The same things were measured in two ways. Each way mixes the same 8 hidden numbers, adds some noise and spreads widely along 6 directions of its own, which tell nothing about the thing.
(in the rows, 100 means zero)
Some things both ways: the first way, then the second way.
102 99 109 96 120 95 77 102 108 105 57 114 94 122 84 74
109 104 99 92 90 93 99 113 110 116 107 109 94 104 100 100 100 108

109 106 97 126 112 103 99 112 101 133 34 103 85 124 111 78
80 112 99 90 72 83 111 140 127 75 93 99 109 73 99 116 97 120

114 90 121 91 114 110 80 105 91 100 77 101 98 123 92 58
92 96 93 96 85 92 114 99 92 99 74 102 95 87 96 117 89 102

92 93 130 91 114 127 83 145 114 92 83 121 87 122 101 62
96 93 86 104 121 106 108 86 102 97 64 94 99 98 116 102 82 86

121 108 90 87 98 86 105 65 97 111 68 82 116 113 83 91
108 77 104 91 83 114 93 121 98 115 83 83 96 73 120 111 101 112

116 102 96 114 110 111 102 101 97 115 105 100 86 100 121 104
101 113 100 96 118 102 95 103 105 101 109 107 102 103 107 95 93 100

103 106 94 71 109 91 95 102 105 110 86 83 103 91 68 112
105 79 109 77 84 107 108 96 107 110 84 90 93 82 106 105 88 90

102 96 100 131 108 48 88 71 114 115 64 104 117 92 91 117
80 119 108 85 105 86 124 92 101 82 116 89 86 79 80 106 100 81

101 96 110 91 133 107 81 94 91 106 83 105 104 115 77 81
93 89 85 94 114 122 102 132 111 114 87 94 91 73 119 110 93 101

95 86 113 85 81 97 94 115 81 97 100 55 102 89 88 76
121 90 123 80 71 96 95 123 97 129 117 79 76 94 113 93 108 112

76 101 91 120 96 89 94 113 118 107 106 90 79 80 132 124
103 97 98 95 104 94 115 61 95 99 76 99 120 118 76 124 86 89

93 78 113 95 113 79 72 83 108 109 138 90 103 72 111 97
99 93 102 117 112 108 79 88 100 99 109 91 112 100 104 95 124 94

81 103 112 85 74 100 107 142 116 104 105 65 99 91 101 101
58 109 86 102 112 99 121 96 98 76 111 116 126 104 80 110 87 105

133 110 89 90 95 95 119 85 101 101 87 100 107 92 85 118
98 92 87 115 122 114 89 88 111 95 68 101 107 96 124 97 89 86

100 93 129 77 111 119 82 130 97 95 80 90 100 131 83 55
63 106 96 81 82 79 130 114 109 108 126 104 93 70 108 100 97 112

101 85 119 105 142 108 59 101 104 114 92 146 94 99 98 71
112 92 91 106 137 116 96 75 96 108 68 89 80 126 111 96 89 72

119 101 123 88 135 129 93 123 111 123 92 139 101 128 89 76
95 98 96 112 76 92 84 132 103 108 120 115 89 118 102 82 121 122

119 104 105 89 112 123 119 104 104 117 120 103 104 111 111 114
93 80 107 97 106 112 108 62 73 105 91 84 96 124 85 115 93 84

81 104 103 127 104 118 89 126 93 100 96 99 82 95 113 81
144 97 99 75 101 98 103 144 109 125 77 88 84 86 123 87 89 117

127 90 103 43 96 103 101 102 74 91 109 66 112 74 49 98
121 94 101 85 96 109 97 114 108 114 87 109 89 120 99 97 80 99

99 89 113 92 105 106 93 118 114 115 104 107 94 92 117 93
85 87 100 115 123 113 96 52 91 91 73 81 94 114 111 110 94 68

98 97 113 129 96 95 91 137 105 110 107 98 80 87 121 107
105 123 110 83 103 86 113 93 84 94 101 109 74 93 98 86 77 89

98 109 95 120 111 105 94 98 107 112 97 107 87 107 123 106
79 103 83 106 118 104 102 104 105 115 116 116 111 100 115 99 97 111

113 91 112 104 106 104 97 106 94 107 115 99 104 86 101 97
102 115 92 98 139 115 104 102 88 85 81 101 87 110 92 101 79 83

119 114 101 95 98 112 130 100 120 97 90 115 114 116 97 111
100 97 89 99 84 80 112 112 107 105 98 107 120 119 87 99 106 125

122 91 103 95 114 95 86 87 79 113 97 84 102 88 85 87
100 95 93 100 78 93 105 109 101 80 74 109 116 101 68 118 97 108

99 103 100 112 82 63 92 117 125 123 53 106 104 73 84 96
126 114 115 90 99 89 98 102 101 73 85 97 87 126 81 80 92 88

Other things, the second way, with their names:
(616): 82 107 103 100 82 72 118 75 98 93 112 92 118 104 74 114 117 103
(1001): 106 99 100 108 118 110 87 107 94 118 120 88 84 103 98 93 126 93
(18): 88 120 118 118 68 63 85 89 104 100 140 96 85 90 111 82 141 105
(1189): 94 100 86 124 99 105 88 97 90 88 83 114 113 115 70 123 111 102
(1221): 85 92 107 94 52 64 121 66 107 106 90 101 104 89 104 106 97 99
(660): 112 102 94 96 107 109 96 117 97 119 97 104 91 127 97 114 94 114
(499): 88 115 90 112 104 92 90 119 120 100 112 101 103 75 111 106 123 109
(645): 85 86 87 121 108 95 93 57 138 122 93 93 120 98 126 113 116 80
(829): 111 114 109 92 98 86 97 92 115 114 107 93 72 93 111 96 107 84
(225): 113 123 110 91 72 75 92 132 124 115 119 100 68 103 107 98 114 112
(1147): 104 100 100 89 107 117 101 126 83 96 81 96 82 82 103 109 82 102
(157): 96 106 120 92 88 92 99 87 91 86 86 83 71 79 120 102 91 86
(615): 138 85 115 105 112 123 70 100 82 108 92 87 87 117 101 78 108 88
(204): 122 92 112 87 93 113 83 122 117 123 108 97 93 90 119 97 97 103
(917): 117 87 112 81 118 112 98 107 93 114 106 70 83 67 126 76 107 90
(163): 108 106 97 100 84 87 92 134 104 114 115 107 103 98 101 98 116 129
(112): 114 71 106 97 65 91 98 100 103 128 79 79 77 71 131 92 113 97
(473): 92 114 88 115 93 82 100 91 108 84 97 121 122 117 72 111 109 106
(1169): 112 99 106 92 124 99 101 88 99 111 124 87 97 129 96 72 111 92
(517): 78 116 94 112 121 109 91 101 107 68 114 120 142 123 74 113 96 108
(476): 86 70 94 103 68 95 109 85 95 113 106 110 117 102 80 97 113 102
(1036): 92 105 114 92 85 87 95 105 106 121 139 96 90 89 120 87 116 110
(575): 105 71 93 114 97 107 83 102 104 113 84 89 107 62 141 78 119 102
(707): 89 112 79 113 95 84 97 116 131 109 89 113 101 74 127 106 108 109
(174): 115 105 112 80 80 82 108 112 100 130 110 82 66 70 108 106 114 102
(432): 105 84 99 92 83 99 107 112 112 112 71 82 79 85 118 103 97 95
(1088): 95 108 91 107 112 105 92 117 104 101 109 113 101 92 107 93 103 105
(1296): 125 82 116 84 86 100 98 99 95 115 92 79 100 103 107 97 100 105
(480): 89 100 100 91 84 94 110 114 100 111 121 108 89 110 83 101 103 106
(155): 83 105 94 88 116 82 126 72 106 112 118 95 106 98 98 96 105 93
(425): 86 95 97 118 108 98 94 66 102 89 73 84 90 77 117 108 110 73
(388): 88 110 97 105 93 93 91 116 127 107 111 102 82 82 123 96 111 98
(1376): 101 110 103 76 102 89 116 106 98 114 122 104 89 78 96 94 98 102
(133): 111 89 108 89 118 116 101 99 90 112 109 85 100 93 99 89 100 90
(654): 95 80 108 99 89 107 89 86 114 119 117 98 123 87 115 100 108 99
(475): 116 97 91 114 128 122 77 126 94 90 83 98 121 142 95 103 101 122
(1050): 123 86 123 51 126 119 119 76 102 118 100 68 104 84 107 103 71 78
(1318): 104 91 110 99 77 98 91 111 87 100 94 84 85 68 108 104 117 104
(147): 125 89 95 114 115 114 82 95 102 100 61 87 103 132 94 115 103 93
(154): 110 129 106 110 104 77 92 72 105 99 115 112 113 140 77 111 107 101
(1105): 127 82 121 92 80 99 85 87 101 120 88 74 99 92 117 107 109 100
(742): 109 110 106 85 89 102 90 142 96 104 123 112 94 84 94 97 104 121
(200): 78 100 92 97 93 96 109 116 105 90 113 110 121 105 87 104 102 119
(705): 95 105 95 95 113 99 103 121 98 99 123 108 101 103 101 69 103 109
(1165): 114 99 104 108 75 97 81 126 95 97 91 106 99 100 97 102 110 118
(592): 91 105 87 105 89 85 107 123 101 99 90 103 97 95 98 109 109 119
(272): 115 121 102 72 80 83 113 147 105 107 109 113 97 99 80 112 91 132
(130): 134 96 123 74 76 90 101 113 90 126 101 82 70 96 109 92 99 107
(182): 80 112 86 108 102 89 118 90 79 99 96 111 91 114 67 121 102 99
(1225): 109 83 82 110 138 117 98 73 105 117 67 88 104 98 118 103 97 76
(89): 120 91 98 90 95 94 94 122 118 140 118 91 100 93 120 90 121 119
(440): 119 84 109 98 103 107 85 102 113 87 81 77 116 91 113 84 108 94
(40): 108 94 103 95 103 105 93 118 108 119 106 91 88 106 124 90 102 108
(495): 77 118 100 77 77 79 118 132 125 113 140 118 95 55 109 95 98 114
(1022): 71 96 106 84 79 86 126 100 105 107 101 80 77 60 122 109 98 96
(427): 93 121 95 113 101 90 96 94 116 102 107 114 102 129 90 118 98 99
(1289): 106 114 96 95 138 108 104 82 95 104 102 102 94 113 90 104 89 83
(334): 118 96 98 101 127 107 96 80 105 104 85 94 119 130 102 96 90 95
(1140): 119 121 115 74 70 76 110 128 93 103 106 106 93 106 80 114 90 127
(998): 99 95 118 104 77 87 90 73 110 92 105 94 109 130 98 96 105 95
(352): 107 107 102 92 94 88 108 105 92 109 125 113 107 124 72 90 104 112
(113): 123 99 111 100 93 101 84 91 112 102 85 86 101 111 89 118 107 90
(866): 99 96 106 92 113 108 105 85 81 100 88 81 76 74 99 108 101 78
(94): 97 101 79 113 130 106 103 90 97 107 91 110 115 121 97 102 97 100
(1087): 102 103 95 106 85 90 95 129 80 102 104 101 95 81 92 102 123 124
(657): 83 112 92 110 89 89 91 124 120 97 114 109 108 65 116 102 117 114
(821): 79 103 88 103 72 72 118 110 102 94 95 104 86 80 87 101 117 104
(488): 117 97 107 105 101 91 97 65 94 100 74 82 98 103 94 110 107 81
(32): 85 95 86 101 91 87 119 90 110 89 76 105 109 116 83 112 92 100
(1057): 88 126 100 97 119 93 103 96 100 103 131 108 82 117 85 103 104 93
(1322): 79 107 106 104 92 82 101 81 117 77 118 104 120 113 94 85 108 96
(650): 110 110 104 86 80 86 100 122 101 130 132 118 103 117 96 102 99 131
(456): 125 72 100 87 135 134 104 98 75 109 75 78 106 125 95 97 81 94
(784): 95 91 102 95 57 82 105 109 111 111 91 102 104 85 108 110 101 117
(246): 77 103 102 87 89 84 127 74 102 95 104 110 118 141 77 114 75 104
(885): 101 81 90 102 97 111 99 91 96 105 78 113 110 98 94 104 92 96
(553): 126 99 118 82 101 99 94 99 108 117 98 74 78 94 116 102 103 91
(570): 87 79 95 99 71 94 115 76 106 100 84 113 132 130 71 118 86 104
(1035): 117 91 97 102 90 90 90 105 129 142 98 80 93 78 131 110 127 106
(795): 83 87 96 119 105 116 85 91 104 104 110 100 122 120 90 119 116 102
(419): 114 85 99 99 90 95 102 107 97 106 64 74 91 73 124 101 105 104
(731): 64 110 106 91 65 72 124 105 89 76 117 113 98 93 84 96 94 115
(940): 109 116 100 83 92 95 108 136 93 95 89 107 85 92 89 114 85 115
(1002): 116 125 99 77 78 54 132 86 123 115 99 109 117 119 71 120 89 111
(684): 100 125 99 97 128 104 92 133 101 101 123 90 57 80 102 90 120 91
(491): 87 96 98 103 95 84 112 77 116 90 77 83 111 95 113 109 96 94
(812): 105 111 113 86 74 80 106 89 114 112 82 97 72 91 130 111 76 93
(744): 131 85 106 85 109 111 97 89 79 120 103 106 102 132 83 81 92 98
(1133): 128 101 116 84 91 99 92 95 92 124 101 102 95 111 111 101 84 109
(520): 111 91 103 93 100 116 100 99 70 112 86 107 92 91 95 106 82 97
(1055): 71 108 81 102 83 84 117 113 122 105 88 116 86 65 118 112 93 101
(489): 111 105 98 81 84 75 117 109 112 140 117 106 85 109 112 88 98 116
(674): 111 97 110 86 125 107 108 70 95 107 96 80 79 110 97 94 94 68
(484): 68 110 87 117 107 93 105 79 102 102 101 104 79 75 106 115 111 80
(897): 109 68 100 116 95 110 88 91 94 92 67 78 107 111 103 90 113 94
(1242): 106 135 87 98 111 69 106 110 141 91 95 113 112 103 109 95 96 108
(832): 104 120 111 83 106 79 116 91 103 90 103 83 92 100 91 102 99 95
(924): 90 92 97 80 127 114 121 95 83 108 128 104 115 124 69 92 90 100
(901): 126 116 110 84 104 86 108 81 87 111 91 99 89 102 90 108 87 93
(786): 79 95 91 121 103 105 92 84 100 94 75 97 79 71 121 106 103 76
(144): 98 104 108 78 123 107 121 83 73 100 111 92 90 112 78 100 83 87
(941): 67 117 81 113 116 89 108 93 115 81 110 114 113 96 80 106 113 92
(106): 81 120 86 100 108 99 102 131 117 108 116 110 91 96 103 117 102 113
(814): 99 97 92 95 80 96 102 140 113 122 102 98 96 68 108 115 111 121
(978): 102 95 100 100 105 101 93 94 105 106 87 90 95 56 130 96 101 91
(634): 108 117 97 89 119 100 103 104 103 112 103 107 90 89 106 103 88 97
(1204): 79 105 95 106 76 80 109 89 107 89 99 110 118 101 77 123 107 108
(1049): 100 96 111 76 112 117 106 108 90 115 101 81 64 58 121 103 88 83
(628): 126 115 110 94 124 120 79 127 93 89 91 95 71 87 105 92 91 86
(4): 94 89 95 100 105 116 93 120 108 93 81 85 115 82 106 124 102 109
(346): 107 83 106 91 80 97 101 108 100 111 82 78 82 70 123 98 105 98
(1084): 141 109 104 97 95 104 72 134 122 128 91 99 86 103 124 105 102 115
(175): 125 100 102 98 109 112 88 108 104 97 71 97 102 96 110 103 85 97
(803): 73 95 97 134 86 103 74 94 97 81 82 94 89 58 123 113 126 91
(783): 99 100 101 90 64 80 107 120 119 102 96 104 107 101 92 115 102 121
(1196): 97 103 114 93 82 94 91 123 98 107 133 97 80 82 112 80 116 109
(7): 100 115 102 92 112 94 99 106 102 107 124 109 96 97 107 86 99 105
(1023): 105 89 114 93 64 95 104 105 61 88 89 109 69 87 83 81 92 93
(591): 80 117 91 99 78 78 119 112 99 90 89 108 87 83 74 134 102 105
(1132): 110 93 108 100 120 114 79 101 114 103 116 96 92 105 126 60 105 86
(1285): 90 82 93 115 71 79 101 87 108 111 92 103 115 102 118 88 115 113
(1283): 95 72 101 110 68 90 102 59 101 111 83 101 120 117 98 105 102 94
(1038): 92 99 90 112 115 113 90 128 97 92 103 100 103 99 96 96 112 110
(329): 125 104 110 82 79 69 106 111 102 105 103 100 100 121 100 73 103 124
(1096): 107 98 90 111 111 99 86 98 129 125 111 100 119 109 109 103 120 104
(763): 95 95 108 88 115 110 112 82 68 86 109 98 104 129 71 88 87 93
(1089): 90 85 80 120 95 113 86 125 110 90 63 102 83 62 121 98 108 91
(1216): 142 145 106 70 137 89 101 110 123 145 126 100 75 70 115 109 96 92

Some of these things the first way, each followed by its name:
115 93 96 90 96 68 84 83 97 95 80 86 99 86 82 107 : (1283)
81 97 90 111 119 119 97 116 101 100 111 103 67 87 123 119 : (645)
116 99 98 98 107 91 96 81 94 119 105 85 108 88 100 103 : (200)
109 97 104 128 123 84 80 91 99 131 97 105 96 97 109 101 : (1196)
72 82 115 102 99 86 68 116 107 104 113 80 88 77 116 82 : (1296)
93 124 102 101 105 105 94 110 109 110 66 93 106 131 81 84 : (924)
106 93 112 78 97 72 99 85 130 91 84 99 119 110 87 96 : (657)
72 98 103 108 99 72 64 119 96 101 59 67 84 99 79 83 : (495)
117 82 116 75 98 121 98 120 70 98 134 72 99 81 85 86 : (786)
84 81 121 101 103 101 70 119 94 103 110 84 90 90 108 70 : (130)
82 94 92 98 89 98 114 89 111 66 120 78 93 96 118 113 : (1216)
114 77 128 90 93 72 66 107 93 114 95 75 108 83 90 69 : (731)
114 76 123 76 105 104 79 119 86 89 112 82 87 91 96 81 : (1221)
103 104 107 114 98 126 95 134 95 105 96 100 77 107 117 80 : (1285)
103 89 127 96 107 55 59 112 110 116 97 96 116 81 61 93 : (1023)
99 96 103 94 114 108 107 92 95 95 116 88 106 104 95 108 : (814)
121 97 102 111 124 91 98 87 110 114 103 113 102 90 104 114 : (440)
98 108 87 132 98 110 111 93 77 136 119 82 106 73 107 101 : (684)
99 93 108 116 126 104 105 103 113 119 111 119 101 104 119 118 : (591)
101 97 109 100 100 113 96 112 92 104 123 91 103 81 96 89 : (1169)
80 91 98 110 100 85 83 114 108 113 108 84 83 73 118 114 : (784)
115 92 97 114 118 117 101 93 82 114 106 97 87 97 119 94 : (553)
123 113 77 107 100 98 122 62 93 125 79 80 109 104 107 107 : (4)
118 95 106 83 107 98 109 101 119 116 116 92 100 97 118 114 : (517)
100 99 106 107 124 92 75 115 109 120 104 114 89 78 92 109 : (1132)
129 98 96 96 93 92 105 89 86 97 78 80 99 98 91 93 : (175)
115 88 95 117 99 92 111 84 88 74 96 91 89 91 116 118 : (1002)
127 111 106 94 124 108 107 82 118 97 114 126 113 117 92 109 : (575)
98 82 124 59 95 81 93 105 114 81 160 71 117 75 86 123 : (520)
110 81 109 102 100 59 71 80 88 112 90 79 110 72 80 83 : (628)
89 104 107 111 112 94 99 106 131 126 109 111 103 105 120 107 : (1318)
137 74 108 82 102 87 85 90 77 111 99 79 94 76 96 87 : (998)
88 111 100 71 98 111 109 144 124 104 87 90 86 104 88 120 : (570)
99 96 89 102 112 91 98 99 94 110 116 78 86 73 100 136 : (204)
139 86 115 79 121 95 95 78 115 90 95 117 102 126 107 96 : (1133)
96 99 106 103 97 83 86 93 98 111 88 95 118 85 74 83 : (821)
120 98 102 114 130 104 99 83 97 112 98 123 101 115 102 106 : (484)
114 96 93 130 104 103 97 91 75 127 105 81 90 83 122 97 : (940)
88 99 100 106 96 86 82 107 113 114 76 97 90 93 104 79 : (473)
88 90 103 95 98 89 85 93 94 112 83 82 104 89 94 80 : (106)
123 113 84 105 70 80 111 103 96 120 48 71 97 91 88 91 : (1322)
90 101 94 125 97 100 93 97 94 116 83 86 89 101 118 77 : (499)
97 84 102 81 75 64 87 83 106 122 110 62 114 64 97 86 : (803)
116 88 95 103 110 90 90 66 91 114 88 106 106 83 100 86 : (147)
123 110 97 68 112 104 98 92 96 101 97 92 107 104 65 103 : (885)
108 89 83 109 91 88 99 85 72 112 92 61 88 70 104 101 : (113)
89 89 107 89 115 96 76 78 99 90 107 96 106 96 90 78 : (89)
94 70 124 74 108 72 60 84 103 103 106 90 114 81 84 69 : (1057)
125 72 119 70 110 93 96 92 101 87 89 105 106 104 89 88 : (427)
95 81 121 90 113 113 82 141 108 108 108 100 76 94 124 97 : (246)
96 100 105 97 89 77 89 103 110 107 95 87 108 85 82 94 : (615)
69 89 125 105 87 126 86 148 100 98 113 82 86 95 121 56 : (419)
110 114 101 83 83 108 131 101 141 114 82 114 119 117 113 91 : (475)
109 82 117 108 107 120 89 122 86 101 95 96 80 100 123 71 : (491)
111 84 107 90 112 100 76 95 56 110 111 67 102 79 73 83 : (480)
110 95 120 121 121 101 93 80 112 111 120 120 113 119 121 85 : (1087)
99 104 105 94 98 107 101 110 107 97 86 96 99 110 96 87 : (1289)
114 70 113 90 103 79 80 104 99 97 87 97 86 81 108 99 : (812)
100 98 105 90 114 93 100 93 132 93 87 129 104 106 98 104 : (707)
122 85 108 112 115 79 103 74 116 109 110 111 106 99 129 119 : (1140)
123 122 93 98 122 88 106 77 127 107 90 129 114 115 82 128 : (744)
128 122 90 110 99 128 138 107 114 100 76 119 92 127 116 110 : (334)
86 104 108 93 95 107 96 107 113 94 103 94 103 101 102 85 : (155)
127 112 79 97 104 103 122 83 85 102 109 68 89 100 101 137 : (654)
